The rows come from 4 hidden closed curves, with some noise, and rows from the same curve form a group. Each curve winds through 8 dimensions. The rows are also pushed far along 4 directions, which tell nothing about the answers.
In the rows, zero is written as 128.
Some rows, each with its group after it:
[150 139 106 148 148 146  93  93 130 127 157 136 138 136 139 106  99 155
 115 123]
J_344
[148 121 106 126 137 133  91 126  94 110 143  71 119 150 150 122 135 169
 121 152]
J_344
[125 151 137 165 122 142 113 148 222 182  92 139  92  28 172 138 130  82
 131 100]
J_934
[121 124 133 128 114 138 120 109 106 113 125 175 104 133 121 126 135 125
 140 105]
J_934
[128 120 113 120 138 148 130 123  99 106 136 101 113 138 120 112 132 169
 164 105]
J_616
[138 142  67 142 143 147 126 119  66 159 125 156 157 158 117  88 120 153
 179 160]
J_344
[160 146 125 130 112 127 156  92 185 131 201 113 172 138 102 159  67  98
  47 130]
J_934
[ 89 127 111  96 135 124 167  75 126 170 152 119 147 152 107 125  98 123
 136 143]
J_524
[117  98 129  75 161 122 178 114 104 122 139 111 165 168  77 137 100 158
 174 127]
J_934
[130 144 152 118 127 138 126  97 159 121 160 121 123 126 126 139 115 120
 107 108]
J_616
[143 138 103 133 103 128 147 110 146 141 143 151 138 111 113 150 111 122
 135 109]
J_934
[121 124 153 104 155 145  82 103 114 137 136 114  74 106 145 120 150 174
 143 114]
J_524
[126 116 143 102 148 119 171 132 146 132 125 122 143 152  98 154 110 107
 146 134]
J_934
[135  81 129 102 161  93 159 120  74  86 170 102 176 215  79 130  98 149
  92 131]
J_934
[153 161  36 173 119 150 136 113 115 192 129 154 172 135 126 110  93 111
 142 168]
J_344
[ 92 129 158 115  88 102 149 118 154 117 124 140 171 114 125 123 115 103
  95 144]
J_524
[140 132 135 129 116 135 144 158 146 102 124 113 144 127 124 107 127 144
 144 147]
J_344
[120 113 141 134 128 122 100 143 116 115 111 114 115  94 147 122 142 124
 100  96]
J_344
[136 132 129 124 137 143 114  93 130 127 143 157 121 132 118 139 116 140
 109 118]
J_616
[115 105 150 109 103 118 134 138 110  94 106 146 136 131 115 121 130 130
 109 144]
J_616
[115 128 124 139 148 122 115 132 110 131 111 114 118 158 154 121 138 117
 152 137]
J_524
[118 136 113 143 143 136 119 122 115 148 109 119 119 154 154 134 131 100
 152 135]
J_524
[148 138  93 133 140 141 136 111 113 156 152 139 104 141 114 145 136 142
 156 106]
J_524
[ 75 103 193  84 122 118 156 125 150 103  99 135 156 123 114 124 102  92
 113 131]
J_934
[112 117 125 125 153 136 143 132 140 171  84 147 120 125 126 149 112  90
 160 133]
J_934
[109 104 171 117 123 107 107 146 111  91 115 109 115  99 143 119 153 135
  99  96]
J_344
[ 75  83 195  58 158  95 130 117  79  82 104 131 158 138 106 108 133 160
 152 102]
J_344
[147 121 187  99 128 138  99 146 113  55 148  85  87 159 134 135 158 166
 109 135]
J_344
[113 119 107 109 141 116 143 113  68 130 129 137 128 162 115 112 151 162
 200 110]
J_524
[126 140  96 144 136 156 140 115 137 156 115 159 137 156 117 128  97 110
 106 174]
J_524
[ 71  98 129 103 155 106 151 114 106 159 105 118 171 124 115 111 101 116
 128 126]
J_616
[141 138 123 142 144  96 115 127 112 125 164 136 172 153 133 100 136 153
 113 127]
J_616
[204 194  43 213 164 155  71 114 126 175 189 131 151 164 162 107 110 132
 119 141]
J_616
[ 94  86 183  87  93  71 161 153 149  94 127  73 121  94 126 153 148 115
  97 103]
J_934
[127  92 144 114 148 101 129 131 116 110 127 115 138 144 115 152 119 122
  94 111]
J_934
[121 131 130 127 114 133 171 135 173 127 137 107 129 103 113 145 107  91
 115  97]
J_616
[103 128 140  98 111 100 183 137 163 157 137  80 155 110 115 146 117  98
 119 148]
J_344
[ 47 121 149 104 134 123 131 115 164 187  55 111 134  59 157 143 123  74
 146 118]
J_616
[152 139 116 132 131 151 127 110 100 100 174 133 160 180 105  88  90 141
  99 145]
J_344
[158 123 134 112 135 125 144 148  92  82 152 117 130 185 101 123 144 167
 161 137]
J_616
[113 148 129 143  94 131 162 130 179 176 131 131 106  87 130 142 120  60
  96 124]
J_344
[105 133 156 100 137 121  95  97 118 134 140 114  88 123 147 128 162 163
 135 135]
J_524
[146 113 106 143 141 129  96 122  73 102 158 112 124 152 128  99 127 161
  97 111]
J_344
[150 125  78 132 137 144 159 107 110 132 161 105 162 176  94 149  80 115
  83 137]
J_616
[119 137 141 136 162 130  69 111 105 135 125 159  83 120 159  96 171 183
 166 119]
J_524
[153 143 124 170 139 143 122 149 178 144 109 172 124 104 136 138 114  88
 114 115]
J_934
[179 135 111 155 105 144  97 148 107  62 152 109 127 176 139 117 134 157
  87 149]
J_344
[106 143 142 117 120 142 159  92 185 155 139 134 141 108 115 147  87  79
 115 108]
J_616
[132  91 162  93 201 144  89 129  45  76 114 134  98 183 119  97 151 201
 203 101]
J_524
[122 110 107 112 127 152 171 131 115 136 123 112 113 130 101 128 110 122
 176 108]
J_934
[ 97 119 209 108  90  99 122 176 203  95  83  83 126  58 167 144 154 100
  89 139]
J_934
[104 125 166 128 123 134 135 146 170 132  89 158 101 109 131 142 136  93
 104 139]
J_524
[190 121  35 163 189 170 106  95  69 159 188 149 120 168  99  87  90 195
 145 114]
J_616
[137 115 156  99 109 128 123 139 125  94 146  90 101 106 118 147 150 156
  95 120]
J_524
[126 111 143 136 120 130  67 149  93 103  79 154  93  94 161 107 169 163
 136 140]
J_616
[123 136 110 123 129 130 138 112 116 155 131 137 105 127 123 147 147 127
 168 103]
J_524

New rows, each followed by its group:
[158 134 165 134 119 146  74 131 140  88 136 147 101 114 143 130 139 146
  75 129]
J_524
[129 155  65 160 128 154 111 126 105 193  87 169 134 104 144 107 125 117
 180 154]
J_344
[141 155 119 158 118 117  92 128 174 151 145  78 141 105 174 153 123  95
  52 147]
J_616
[186 128 141 118 120 135  82 140  94  64 187  76  95 149 128 138 167 200
  76 139]
J_524
[128 146 156 122 102 119 143 137 166 125 125 148 113  98 130 149 152 120
 149 117]
J_934
[123 131 113 139 131 111 170 123 117 129 143 169 183 159  93 113 100 106
 123 114]
J_616
[122 117  95 152 140 148  93 120 104 146 104 134 105  98 149 109 127 129
 129  97]
J_344
[ 97 114 141 121 127 127 116 124 116 124 115 106 105 109 151 115 133 114
 141  93]
J_524
[146 151 140 149 128 173 116 143 192 134 111 130 119  97 142 142 101  87
 101 134]
J_934
[ 74 117 218  78  77  78 168 155 146 105 119 103 110  96 124 150 175  81
  86 126]
J_344
[181 149 112 180 132 118  93 149 142 129 174 100 150 142 151 131 115  99
  28 144]
J_616
[ 89 113 134 105 140 115  92 118  64 147  98 137  69 114 155 111 193 176
 194 122]
J_344
[148 130 129 141 121 109 128 150 121 120 130 142 136 131 119 152 144 106
  93 113]
J_344
[154 130 127 147 159 146 109 144 149 139 116 130 121 129 141 139 112 114
 131 126]
J_524
[128 117 160 106 150 142  89 102 126 112 126 141 109 107 132 130 125 161
 138  98]
J_934
[137 138 174 129  81  88 166 165 218 123 158  92 137  86 134 145 131  96
  86 148]
J_616
[115 122 168 110 131 109 112 128 144 124 115 126 151 103 134 146 127 111
 100 116]
J_344
[137 139 141 135 104 117 189 145 213 161 149 122 150 101 112 144  88  57
  90 143]
J_616
[108 131 139 103 133 127 133  88 137 146 158 104 118 130 121 136 118 137
 115 129]
J_524
[123 120 109 142 145 135 134 137 130 159 113 130 139  89 122 120 109 106
 130  91]
J_344
[113 102 125 130 157 127 109 128 116 137 102 150 130  92 131 100 119 152
 155  91]
J_934
[ 90 123 167  89 120 106 143 146  92 118  96 151 145 126 117 100 160 140
 175 144]
J_344
[117 149 181 107  97 100 146 140 144 112 144 145 131 129 124 121 161 126
 122 152]
J_344
[102 117 151 130 112 147  89 152 121  94  58 148  78  99 158 125 169 142
 163 117]
J_344
[ 88 108 145  90 166 155 119  84  88 132 100 177 108 129 105 112 119 163
 190  92]
J_616
[107 126 160 101 106 130 145 116 141 112 120 139 135 139 112 149 115 102
  83 156]
J_524
[107 113 140 131 153 125 113 143  95 122 105 131 139 133 133 100 128 122
 134 111]
J_616
[197 149 131 156 104 117 128 171 160  99 166 110 118 142 129 159 146 129
  87 149]
J_616
[139 130 109 139 137 144 151 146 106 139 116 165 127 137  99 129 124 109
 152 109]
J_344
[ 75 104 157  66 109  82 231 133 149 141 147  72 192 136  81 134  96  92
 120 149]
J_344
[ 93 155 167 128 130 104 147 138 188 163 103 132 159  98 146 150 126  54
 133 113]
J_616
[ 84 115 142 124  99 142 133 146 145 118  49 150 103  86 148 135 138  98
 159 119]
J_344
[141 141  65 147 166 167 123  82 111 181 132 167 124 155 114 132  94 131
 167 121]
J_344
[106 133 190 110  79  90 131 154 145 117 128 106  93  93 150 156 179  91
  73 133]
J_344
[123 129 111 131 156 128  92 112 103 145 134  94 142 135 149 118 125 147
 114 136]
J_616
[138 159 101 175 107 154 113 124 175 179 129 134  73  74 160 139 135  86
 107 122]
J_344
[141 125 115 157 141 173  44 142  82  99  65 162  46 113 174 106 178 183
 193 114]
J_344
[177 141 163 151 121  76 100 153 123  62 198 126 157 173 132 117 161 159
  43 132]
J_616
[106 120 144 107  96 113 162 112 175 156 128 126 150  97 118 136  97 102
 101 165]
J_616
[110 138 211 114 143  97  86 156 154 115 100 129 113 103 166 151 184 117
 129 110]
J_616
[172 163  95 174 122 144 120 143 216 191 139 117 104  75 151 174 124 102
  84 156]
J_524
[141 145 109 144 140 168  95 145 124 149  77 145  78  98 158 137 158 138
 208 124]
J_616
[181 134  76 184 176 175  27 142  77 148 117 137  78 100 168  96 149 176
 147  94]
J_344
[117 154 126 129  93 118 177 137 154 165 125 150 168 114 110 128 117  80
 124 163]
J_344
[130 128 121 117 117 104 133 129  85 103 144 129 169 165 118 100 137 163
 140 163]
J_344
[140 107 100 146 163 131 105 126 105 147 109 133 123 146 133 141 113 123
 120 129]
J_934
[ 88  93 148 107 139 121 104 118  77 102 109 134  90 119 138  99 156 166
 157  94]
J_344
[ 99 120 208  95 121 126 100 141 131  76 109 133 106 102 143 103 154 143
 127 117]
J_344
[140 127 145 129 160 123  45 124  85  98 140  81 109 139 173 112 166 187
 113 129]
J_616
[156 130  49 177 142 139 117 108 117 189 148 134 104 130 141 129 104 112
 128 122]
J_934
[148 148 122 169 135 171  59 141 128 137  95 163  44 104 168 135 169 128
 122 115]
J_524
[ 91  92 103 110 141 115 216  98 138 175 139 140 157 140  74 139  67  69
 134  96]
J_934
[140 142 137 142  72 100 144 112 156 115 164 145 141 131 128 154 120  85
  61 131]
J_934
[142 115 102 138 158 145 131 120 122 148 142 139 113 116 109 115 110 148
 136  98]
J_616
[149 136  87 146 111 137 161 118 167 149 152  99 157 137 109 177  83  76
  51 140]
J_616
[135 114 135 119 126  98 155 141  95 101 141 136 162 163  96 138 132 118
 100 112]
J_344
[139 137 101 125 166 169 116  76 100 138 164 142 128 161 109 106  94 162
 161 108]
J_616
[133 153  66 155 141 153 116  82 142 208 129 155 122 112 144 129  97 112
 162 143]
J_934
[ 86 107 149  97 146 128 187 120 146 145 102 134 151 137  97 148  88  68
 151 110]
J_524
[199 147  52 203 184 194  28 123 115 184 127 159  44  78 171 111 147 182
 154  98]
J_616
[112 129 117 132 125 152 123 122  97 126 104 152  88 136 125 126 143 120
 133 111]
J_524
